Each new row is followed by its nearest point in the smallest flat space through zero that holds the last named rows.
(in the rows, 128 means zero)

J_329 (5 x 18):
[[116 115 136 135 118 126  91 116 126 191 156  93 162 125 134 130  89  71]
 [ 76  86 142 156 111 160 115 145 126 211 137  93 116 138 157  62 113 108]
 [ 80 143  88 148 122 150 127 140 156  94 171 112 156 104 101 102 101  86]
 [132 168 164 190 123 108 145 159 118 136 171 124 143 131  80 127  88  73]
 [158 141 146 181 108 158  71 118 133 143 140  98 146 124 158 103  88  95]]
New rows:
[151 129  79  95 118  96  91 155 119 134 102 107 109 128 159 114 128  81]	[131 117 119 113 126 133 105 111 132 139 126 118 139 124 144 134 124 123]
[166 124 115 125 106  87 130 124 143 105 153 121 148 137  93 136 115 133]	[143 147 126 126 132 113 129 124 128 108 138 134 143 123 109 154 120 115]
[130 109 140 107 113 123 108 115 113 134 138 128 114 140 123 151 129 108]	[134 121 132 114 130 117 121 118 122 148 127 124 136 130 130 145 125 121]

J_861 (5 x 18):
[[ 92  94 210  90 115 155 163 176 110 148 134 118 159 113 125 128 155 123]
 [132 127 167 112  94 156 124 147 192 112 126 137 150 168  84 108 198 123]
 [146 101 139 103 120 133 108 157 122 142 118  76 144 120 163 131 153  93]
 [165 118 104 125 138 134 113 169 133 114 142 142 148 181 156 119 142 114]
 [167 121 152  91 149 123 175 151 131  96 117 169 153 118 130 143 147  88]]
New rows:
[118 111 154 100 107 130  92 113 133 143 127 135 129 170 136 124 123 160]	[111 124 134 135 115 141 114 139 134 138 139 120 131 150 123 116 137 144]
[118 101 128 128 140 137 120 128  98 138 151  96 138 109 154 104 133 142]	[113 113 132 127 127 132 118 143 103 150 134 101 130 123 151 128 118 131]
[135 129 101 136 158 129 123 122 186  80 141 117 116 110 103  82  96 128]	[142 146 105 140 128 120 120 104 150 113 122 141 117 135 113 126 129 130]
[ 70 158 136 134 125 118 136 107 129 127  70 175 124 123 161 106 129 143]	[110 138 134 136 130 126 143 111 125 127 130 145 119 117 110 130 115 144]

J_391:
[[168 137 115 114 132 123 139 122  96  83 129  73 108 119  98 182 187  92]
 [ 87 168 100  72  99 160 102 110 112 101 145  81  93  97 116 138 126 148]
 [ 90 147 134 166 144 132 157 150  95 132  82  89 106 117 117  98 156 180]
 [103 174 107 119 137 130 124 112 102 104 109  59 106 145 144 101  97 146]
 [129 179 137 169  76 115 166 138 101 101 133 115 161 124 124 147 114  96]]
New rows:
[108 147  98 163 158 113  92 106 121 118 152 118 119  96 158 106 117 158]	[108 139 121 121 135 133 120 123 126 130 120 112 117 133 138 106 109 148]
[143 104 150 100 114 125 132 117 119 140 103 146 160  92 160 120 115 107]	[134 120 133 129 122 126 125 128 140 135 138 151 140 130 132 130 118 119]
[ 98 109 138 159 148 158 140 125  97 164  96 148 164 101 155 109 154 111]	[117 117 144 159 133 125 145 147 128 147 112 148 135 123 124 114 140 148]

J_605, 5 rows:
[[137 113 170 130 135  85 183 121 121  81 177 149 132 123 123  68 119  88]
 [ 95 103 149 156  99 147  87 119 158 169 127 131 146 107  95  96 160 156]
 [ 93 113 168 133  93 114 127 149 109 136 154 127 153 127 105 159  95 117]
 [ 95 126 136 148 126 156 151 139  98 143 170 160 125 145 122  76 136 155]
 [ 98 115 115 141 114  65 177 102 101 124 137 149 126 142  92 142 138 133]]
New rows:
[101 105  91 157 131 150  99 157 137 124 149 100 149 154 167 113 148 131]	[123 133 126 132 130 162 112 138 128 143 130 130 127 130 136 116 132 144]
[140 158 164 158 120 107 151 132 118 132 129 148  94 164 168 151 165 112]	[131 134 118 124 136 119 149 127 113 118 133 134 121 138 133 130 124 125]
[109 154 152 160 122 147 151 142 112 132 151 159 160 155 116 124 104 148]	[ 99 127 142 137 117 143 143 147  97 138 161 144 133 142 123 119 114 139]

J_151:
[[152 149 123  98 156 111  69 138 121 110 125 116 157 105 146 156 123 114]
 [200 152 153  68 206 142 114 111  98 156 163 140 154 101 134 105 170 122]
 [125 144 157  79 156 135  81  94 146 176 153 121 156 169 120 130 192 159]
 [126 202 111 113 157 140  74 101 123 175 145 141 121 145 130 143 150 191]
 [147 176 120 100 134 149 123 129 127 139 129 135 141 137  79  85 201 161]]
New rows:
[119 137 128 101 124 122 127 134 120  94 135 128  70 110 152 111 103  90]	[138 123 122 138 131 124 137 138 117 113 124 130 122 107 139 132 102 112]
[106 179 126 133 135 124  70 113  98  86 116 143 143 126 104 130 125 131]	[130 171 103 122 127 122  85 141 127 113 114 124 137 120 122 141 132 143]
[ 97 105 117 126  88 141 123 130 139 134  94 142 125 155 122 102 138 120]	[102 114 128 139  96 128 139 132 146 122 117 121 127 150 109 121 141 133]

J_921, 5 rows:
[[122 149 115 107 144 122 117 151 124 102 174 123 131 128 158 124 119 128]
 [132 102 113 135 103  94 111 151 128 148 114 135 134  91 119  97 102 133]
 [122 145 136 124 129  90 134 104 110 129 151 168 108 155 114 113 108 143]
 [132 134 141 108 122 107 151  90 150 138 124 135 132 126 120 131 160 161]
 [125 132 108 121 156 109 144 123 166 125 106 132  89 149 146 115 124 155]]
New rows:
[116  93 125 146 159 149 157  69  99 169 105 112 102 105 127 117 148 114]	[132 116 139 145 124 143 141 107 135 144  90 128 121 138 109 138 140 126]
[154 136 102 119 143 120 108 136 108 105  57 146 155 139 106 122 141 112]	[130 115 126 143 125 136 127 131 129 137 104 126 122 128 120 127 123 121]
[110 154 121 129 144 172 176 111  69  99 110 106 145 167  62 150 120 168]	[126 142 153 140 135 157 141  97 108 125 128 137 122 165 110 154 141 114]
[147  89 130 108 162 117 108 146 108 124 134 134 153 100 150 128 142 109]	[130 124 121 122 121 130 115 149 126 124 141 115 146 104 138 125 127 122]
[114 123 127 188 154 136 144  72 119 112 132  92 174 121 117 107 170 127]	[132 128 145 128 121 149 138 109 128 132 121 119 143 127 118 148 155 125]

J_998 (5 x 18):
[[166 101 131  97 173 161 119 142 103 117 147 133 123 110  99 171 139 164]
 [150 108 118 110 146 166 106 111 105 184 153 109 134 122 132  91  94  89]
 [166 131 149 109 160 111 157 146  79 163  80 125 125 112  93 173 102 129]
 [162 134 142 108 145 165  97 106 126 117 158 113 168 134 115 112 172 106]
 [114 136 122 128 152 149 101 143 130 159 125  97 120 147 151  92 133  84]]
New rows:
[130 105 160 121 102  98  90 131 154 118  89 104  98 133 113 130 160  97]	[119 149 137 135 131 118 127 138 135 121 109 118 132 141 132 126 150 115]
[157 135 143  99 121  94 110 126 108 107 152 168 103 122 118 143 162 130]	[144 128 137 121 129 129 131 124 126 105 133 137 139 122 112 149 146 147]
[132 158 101 102 163 125 134 136 139 152  98 155 123 124 120 100 139 134]	[128 133 131 126 142 127 127 140 122 139 114 119 123 132 129 130 129 119]
[134 160 115 167 138 165 119 138 162 126 113 158  88 131 101 160 166  93]	[119 139 132 130 144 129 120 148 136 113 118 120 123 139 132 135 156 129]

J_130, 5 rows:
[[101 105  79 145  93 150 134  81 129 163  94 123 111 115 138 137 121 121]
 [ 97 136 103 166 139 148  70 113 110  62 104 177 126 138 187 161 129 138]
 [112 155 131 134 144 114 105 135 108 116  91  93 128 132 152 148  79 169]
 [105 175 121 163 107 164  90 111 145 118 102 126 103  90 155 105  58 160]
 [155 144 136 146 140 140  64  91 120  99  83 117 117 154 142 151 162 158]]
New rows:
[171 141 167 121 134 159 195 151 113  88 149 139 138 112 127 114 102 122]	[135 143 154 118 137 122 141 163 139 118 164 139 136 118 117 105 115 122]
[ 96 148 113 160 120 121 132 152 115 141  95  64  91 116 125 131 120 123]	[115 135 118 129 122 123 131 120 121 149 100  94 122 122 132 134  94 147]
[146 145 125 156  97 146  78 151 161 165 144 114 151 107 175  74 100 143]	[129 160 138 143 113 152 113 124 151 129 130 128 112  99 128  96  93 141]
[150  88 111 144 187 141 133 153 149 147 141 145 149 133 140 138  91 107]	[115 120 124 123 133 119 143 145 122 123 143 140 137 127 133 131 122 118]
[ 90  99 132 150 117 128 112 158 115 125 148  97 108 105 118 128 122  99]	[113 124 119 127 124 126 142 136 127 133 135 133 130 120 132 126 113 122]
[157 144 125 125 132  90 150 133  88  91 108 144 127 117 133 132 105 125]	[121 133 133 125 143 115 127 146 116 114 129 126 136 134 138 138 116 136]

J_413 (5 x 18):
[[138 112 123 112 121  89 168 152 171 134 137 146 157 114 157 141 157 128]
 [141 124 113 153 102  97 104 144  63 130 127  80 122 167 171  65 122 136]
 [110  86 129 107 168 104 113 130 148 142 112 185 169 102 138 109 104 113]
 [167 151 118 153 107 107 129 153 115 150 133 157 143 125 115 163  53 131]
 [138 106 129  88 129  49 128 102 116 152 123 151 126 109 151 129 166  82]]
New rows:
[ 97 135 124 166 134 160 129 107 156 158 110 128 116 162 101 121 112 161]	[115 135 131 142 137 173 120 130 133 116 126 122 126 133 110 126 110 145]
[102 128  88 110 114 157  91 156 159 137  96 154 156 153 157 150 131 149]	[119 117 126 133 139 142 134 146 151 123 127 139 150 125 133 120 117 143]
[127 146 159 128 135  96 133 149 155 115  89 142  92 138 151 113  91 107]	[133 124 126 128 129 114 124 132 124 135 126 139 136 125 132 126 115 124]
[133 141  88 158 104  90 147 157 148 115 133 153 139 140  96 162 155 166]	[149 142 123 136 106 118 161 153 152 130 141 130 138 126 133 158 128 140]
[113 135 124  88 154  93 162 144 116 113 163  96 163  88 133 115 137 108]	[127 113 127 114 129 103 140 131 141 131 129 132 138 123 148 122 154 122]

J_23 (5 x 18):
[[ 93 101 143 157 131 151 127 144 141 158 132 128  68 100 154 137 140  96]
 [159 119 121  90 122 105  77 113 128 111 146 134 146 169  82 114 102 126]
 [142 121 123 124 100  80  73 122 150 119 124 172 127  79 123 103  71  93]
 [ 98 109 121 171  87 118  83 159 148 182 120 160 117 115  56 136 107 137]
 [166 100 117 117 104  92  96 139 109 127 187 191 123  87 100  87 148  91]]
New rows:
[115 132 133 167 157 136 164 103 115 146 150 153 152  90 166 129 108 122]	[123 139 128 144 127 126 158 132 125 126 119 137 129  87 162 125 137 124]
[102 117 152  95 129 159 136 157 127 158 120 141 141 138 147 112  93  97]	[119 122 134 130 131 133 120 126 137 131 123 122 111 127 138 132 119 117]
[147 165 139 146  93 128 112 137 160 136 102 131 114 155 138 104 155 153]	[122 134 126 135 124 129 130 131 131 134 118 126 136 131 119 134 123 140]
[120 160 146 157  96 133  96 121 160 132  99 124 114 165  94 142 135 121]	[109 125 129 138 120 133 105 132 144 146 110 119 124 149  99 142 106 140]

J_34, 5 rows:
[[109  92 114 117 142 135 119 145 105 182 156 123  92 134 119 140  90 102]
 [135 153 107  88 116 156 161 123 155 152 137 135  96 142 154 157 115 122]
 [166 161 128 124 108  98  55 130 118 131 134 173 102 108 132 190 119 159]
 [148 129 110 110 105 119 127 115 122  85 121 188 103 167 145 132 128 105]
 [110 132 105 158 131 108 102 147 168 123 151 139 127 127  71  98 111 133]]
New rows:
[128 139 127 101 177 136 114 143 199 130 135 111 136 138 135 140  88 143]	[122 152 113 124 127 138 136 135 168 149 142 118 121 120 115 133 118 140]
[ 78 176 124 125 123 154 128 130 137 120 137 107 145 132 149 139 142 119]	[127 145 128 122 127 141 150 125 149 132 125 112 135 123 134 128 135 137]
[137 168 129 158 153 123 137 146 104 127  89 124 119 124  89 150 104 154]	[131 139 133 138 129 120 109 132 132 133 130 123 134 112 119 136 129 145]
[129 118 168 150 130  73  95 112 122 140 125 147 161 107 132 120 153 138]	[136 123 150 153 131 104  91 129 104 112 117 127 151 108 119 128 142 146]

J_468:
[[165 167 130 117 124 152 124 135 131 127 127 166 104 123 126 113  93 146]
 [143 141  87 141 118 135 151 154 159 151 134 149  45  88 131 159 130 100]
 [148 151 108 119 153 148 145 125  99 161 135 211  83  90 116 110 143 120]
 [156 139  84 166  99 141 127 138 121 177  94 136 122  97 130 161 139 135]
 [125 100 132 133 115 120 103 162 149 167 153 188  84 145 114 119  52 126]]
New rows:
[ 92 160 139 143 160 114 163  99 134 125 149 140 154 136 116 105 148 135]	[116 127 141 111 152 126 137 111 109 113 136 133 141 128 125 110 153 123]
[125 117 162 105 125 163 165 153 107 162 140  86 128  88  99 150 110 143]	[130 129 123 132 124 128 129 130 130 130 125 123 126 125 129 134 131 127]
[140 146 136 174 144 152 101 105 110  84 124 119 121 115 126 140  86 124]	[145 148 133 124 120 138 124 129 134 116 122 122 131 132 132 126 113 141]
[134  92 144  97 147 120 133 148 142 120 104 154 130 123 166  91 150 164]	[124 128 139 117 141 128 128 121 118 122 135 141 134 133 124 112 129 130]

J_445:
[[135 126 145  72 127 154 108 115 145 120 169  71 120 115 108 126 128 132]
 [101  86 138  76 123 119  89 138  86 119 116 123 152 124  80 109 110 146]
 [121 119 110 156 132 152 116 118 130 147 146 144 183 154 109 122 146 141]
 [103 134 141  70 116 130 100 102 161  97 128 100  96 146 117  90 126 134]
 [156 100 137 131 180 123  96 108  82 160 165 149 158 109  77 141 109 120]]
New rows:
[133 152 124 113 125 159 168 159 135 103 132 134  91 122  88 139 144 143]	[130 134 131 118 117 133 138 137 136 122 129 108 117 120 140 135 130 128]
[155 110 141  97 131 120  99 163  98  96 165 105  91 146 139 106 161 137]	[127 123 140  93 124 129 119 129 127 118 134 103 114 116 120 126 120 129]
[150 140 126 144 136  95 152  89 121 157 125 100 135 117  99 105 102 125]	[141 129 133 132 148 122 122 115 123 135 139 136 121 122 120 131 121 119]

J_291 (5 x 18):
[[117 122 160 121 175 123  81 120  99 126 108 207 128 140  67 176 182 125]
 [117 147 112 165 116 141 102 142 128 133  45 152 138 120  83 183 118 165]
 [106 133 116 123 114 128 102 150 123 112  45 155 114 168 101 168 152  66]
 [ 60 136 114 107 121 117  77 139 108 163 114 118 121 155 150 161 147 116]
 [117 100 113 116  88  98 131 144 141 171  92 150 119 173 122 185 143 132]]
New rows:
[ 88 125 107  99 153 117 120 131 163 147 131 107 162  88  95 130 167 142]	[110 133 131 127 138 128 108 125 118 142 137 130 132 122 129 137 133 147]
[114 143 148 138 103  88  95 102 167  90 124 154 153 150 102 124 154 148]	[131 125 135 130 136 126 121 127 124 128 118 150 129 131 109 143 139 132]
[165 115 127 108 115 112 110 146 153 167 141 103 107 125 113 148 130 135]	[133 112 125 123 112 113 141 129 137 150 135 131 127 139 133 141 128 143]
[117 102 112 149 156 106 131 121 152 160 156 141 129 124 162 142 101 166]	[125 117 128 127 122 116 133 122 132 162 157 123 134 122 140 137 122 174]

J_735, 5 rows:
[[167 104 135 135  84 114 117 120 140 123 137 122 167  78 119 129 100 199]
 [106 118 114  94 100 152 135 188 127 150 162 108  69 130 115 176 168 126]
 [181 137 159 135  89  76 110 138 148 130 131 148  96 147 143 142 107 127]
 [149 123 144  96  87 137 108 144 159 136 146 139 109 169 176 129 139 133]
 [133 143 125 125 142 108 119 170 104 116 148  99 173 132 166 151 136 149]]
New rows:
[116 142 131 127 137 108 111 129 147 109 122 143 137 115 144 138 115  82]	[132 141 134 137 142 112 127 125 124 124 120 134 127 143 136 125 124 110]
[ 91 137 142 106 124  70  90 105 137 131 137  98 126 125 102 143 142 128]	[132 132 129 134 129 113 130 138 121 128 130 125 121 122 119 140 126 126]
[116 134 100 153 186 186 129 124 146 132 115 121 126 109  90 182  73 117]	[102 126 112 141 153 139 146 118 111 129 118 121 126 102  89 128 130 119]
[130 127 133  95 128 114 120 150 133  98 186 127 169 139 117 128 149 186]	[135 121 124 114 114 132 119 153 125 124 149 107 163 118 153 140 134 168]
[126 135 131 183 117 129  95 122  80 144 137 126 131 140 140 128 129 131]	[133 137 130 136 138 112 127 132 120 123 126 125 138 129 133 131 123 126]

J_186:
[[129 121 145 144 106  64 145 127 101 106 127 139  88 142 141 143 131 124]
 [145 129 124 135 114 106 103 211 126 116 116 124  78 118 124 107 134 145]
 [179 104 111 107 110 104 116  94 134 120 123 106  70 141 141 107 119 164]
 [155 119  81 147  97  71 152 146 136 133 112 123 144 146 108 145 202 120]
 [109 120  84 172 118 109 115 124 126 134 144 126  86 135 123 153 141 167]]
New rows:
[150 163 116 166 155 150 161 117  93 114  99 163  98 160 121 160 148 140]	[113 127 121 148 123 111 135 120 120 127 135 134 121 134 128 146 136 131]
[133 152 152  97 101 124 153 108 134 145 154  99 117 101 130 103 161 112]	[148 125 136 109 124 122 137 117 130 125 120 124 138 132 131 119 131 117]
[ 99 105 128 101 110 164 165 153 168 121 146 139 130 111 121 126 149 120]	[124 134 125 126 134 145 127 145 135 134 125 128 150 122 120 125 135 120]
[150 144 150  90 111 132 127 152 132 157 101 155 143 140 101 159  88 167]	[136 130 138 115 132 138 123 140 131 126 123 126 130 123 129 115 120 125]
[102 134 122 114 125 149 116 111 131  93 141 117 152 148 107 111 152 105]	[125 131 126 124 134 141 134 119 134 135 127 128 155 127 123 130 134 118]
[147 128 114 110 100 144  93 149 128 108 143 124 152  99 134 105 148 147]	[147 128 116 116 129 143 115 154 143 133 120 118 130 121 120 110 135 135]
